There are 4 ways to turn a row about zero (a turn may also mirror it). The second row of each pair is the first, turned, with some noise.
In the rows, zero is written as 128.
Known pairs, each followed by its turn:
[ 85 132 164 117  76]
[ 87 116 119 147  69] : M

[137 104 133 140 174]
[155 121 156 149 161] : M

[ 95  95 162 114 143]
[150 183 145 111 126] : E

[140 136 127 124 105]
[143 114 128 115 133] : S

[129 168 178 166 119]
[143 104 191 150 158] : E

[101 147 166 104  97]
[156 100  90 119  93] : W

[159  79 117 134 114]
[106 123 132  81 152] : S

[168 171  98 103 159]
[ 79  92 131 127  77] : E

[154 145 180 162 124]
[145 106 179 111 158] : E

[ 80 115 164 138 178]
[119 123 155 198 145] : M

[157  88 178  76 156]
[127 187 134  76  83] : S

[107  98 178 158 142]
[154 109 101 131 176] : W

[133 101  92 145 130]
[156 158 150 112 128] : M

[107  91 115 129 124]
[106 153 122 129 159] : S

[ 87 100 126  82  99]
[155 185 122 121 168] : S

[150 135 152 141 177]
[152 107 128 158 172] : M

[116 131 149 173 111]
[169 115 144 145 150] : E

[121 164  77 147 147]
[131  99 110 169  88] : E

[141  89 179 177 103]
[138 127  90  80 182] : W

[105  89 174  86  86]
[147  59 110  89 115] : W

[ 85 171 140 168 179]
[122 155  98 203 164] : M

[133 141  88 108 154]
[124 126 179 149 127] : S

[140 170 111 117 140]
[108 142 131 155  97] : W

[ 89 165 119 146 104]
[174 160 116 133  96] : W

New pairs, each followed by its turn:
[136 156 108  94 143]
[149 133 170 140 117] : S

[153 145 130 171 149]
[168 131 105 144 148] : M

[142 114 142 131 146]
[144 107 141 131 144] : M

[113 178 103 101 166]
[147 136 177 176 107] : S

[102 106 142 117 175]
[116 125 166 163 152] : M

[106 176  96 126  92]
[105 113 112 188 138] : E

[ 81 142 161  92 147]
[153 179 113 154 105] : S

[ 91 159 161 167 153]
[176 145  92 162 143] : W

[ 97  91 178 130 157]
[129 103 167 182 124] : M

[115 114  85 161  93]
[159 107  83 156 148] : E

[ 83 125 177  95 178]
[ 89  98 157 190 154] : M

[124 177  98  91 160]
[110 136 144 180  79] : W

[113  77  76  90 107]
[123 171 151 112 197] : S

[179 132 117 164  77]
[ 98 178 114  72 123] : W

[106 108 126 101 142]
[137  90 150 141 121] : W

[ 93 148 105 178  79]
[141  75  92 164 180] : S

[176 169 140 122 164]
[ 89  94 172 113  97] : E

[119 132  84  79 102]
[123 110 165 119  69] : W

[101  93 156 137 161]
[154  94 130 149 168] : W

[ 77 173 148 164 163]
[112 155  98 201 149] : M

[169 169 156  94 121]
[112  74  82 105 142] : M

[154 158 100 126 120]
[144  96 165 129 140] : S

[157 129 144 119 108]
[134 100 114 109 119] : M

[136 138  92 129 135]
[112 147 156 136 121] : W

[128 105 116 125  89]
[132 136  96 130 161] : E

[ 84  82 116 168 110]
[193 149  96 141 143] : E

[162 170 147 157 138]
[153 112  78 135 152] : M

[173 106 159 139 180]
[ 78 133 134  99  74] : S

[152  88 101 180  88]
[135 162 154  64 157] : W

[158 107 131  88 154]
[ 93 147 117  82 108] : E

[169  80 118  94 163]
[ 73  92 164 126 156] : W

[123 158 173 118 103]
[107  97  94 137 105] : M

[ 75 126 123 124 103]
[ 91 157 131 145  96] : M

[181 150 117 168 154]
[183 137  94 116 168] : M

[104 173 137 135 103]
[ 98 140  79 146 108] : M

[133 166 116  90 123]
[109 127 128 146  80] : W

[131 164 152 154  86]
[128  95 157 151 174] : E

[153 133 150 161  90]
[126 153  91  88 137] : W

[ 90 156 117 160 122]
[157 112 133 178 130] : E

[139 107 111 104 118]
[126 121 151  96 124] : M

[104 100  99 135  97]
[158 125 156  92 121] : W

[ 98 144 128 169 175]
[136 159 124 188 160] : M

[112 140 138  83 138]
[158 163 145 142 111] : S

[131 110 116 128 168]
[ 95 139 150 133 122] : S

[ 82 151 119 120 129]
[ 83 153 122 149 132] : M

[103  80 150 161 169]
[194 155 141 102 104] : E

[139 141 122 119  94]
[116 127 105  98 115] : M

[145 139 150 154 177]
[ 96 118 128 142  78] : S

[165 137 141 171 150]
[180 116 106 137 147] : M

[110 166 149  82 168]
[ 77  98 116 151 172] : M

[170 149 141 133 128]
[136  99 136 109 101] : S

[121 175 179  89 146]
[120  98  76 170 102] : W

[133 106 164 102 172]
[113 172 132 115  89] : S

[122 154 102 139 115]
[119 112 122 162 128] : E

[110 151  81  85 136]
[127 123 169 153  79] : W

[180 117 144 100 106]
[ 93 118 123  87 156] : E

[119 119  79 124 124]
[120 130 154 137 160] : S

[139 169 120 128  83]
[174  88 127 126 133] : S

[152 143  85 157 102]
[115 182 143 104 116] : W

[119  95  94 121  96]
[126 148 154 102 100] : M

[112 160 163  87  78]
[207 144 104 118 124] : S

[127 102 110 120 155]
[128 137 167 124 149] : M

[ 81 105 142 109 158]
[ 98 131 173 162 132] : M

[104 135 172 123 149]
[116 101 131 177 129] : M

[ 90 181  78 126 121]
[162 167 150 149  75] : W

[124 177  96  78 159]
[164 139 193 159 113] : S

[158 145  98 114  75]
[171  91 149 101 166] : S

[164 129 176 112 149]
[ 86 103  90 142 146] : W

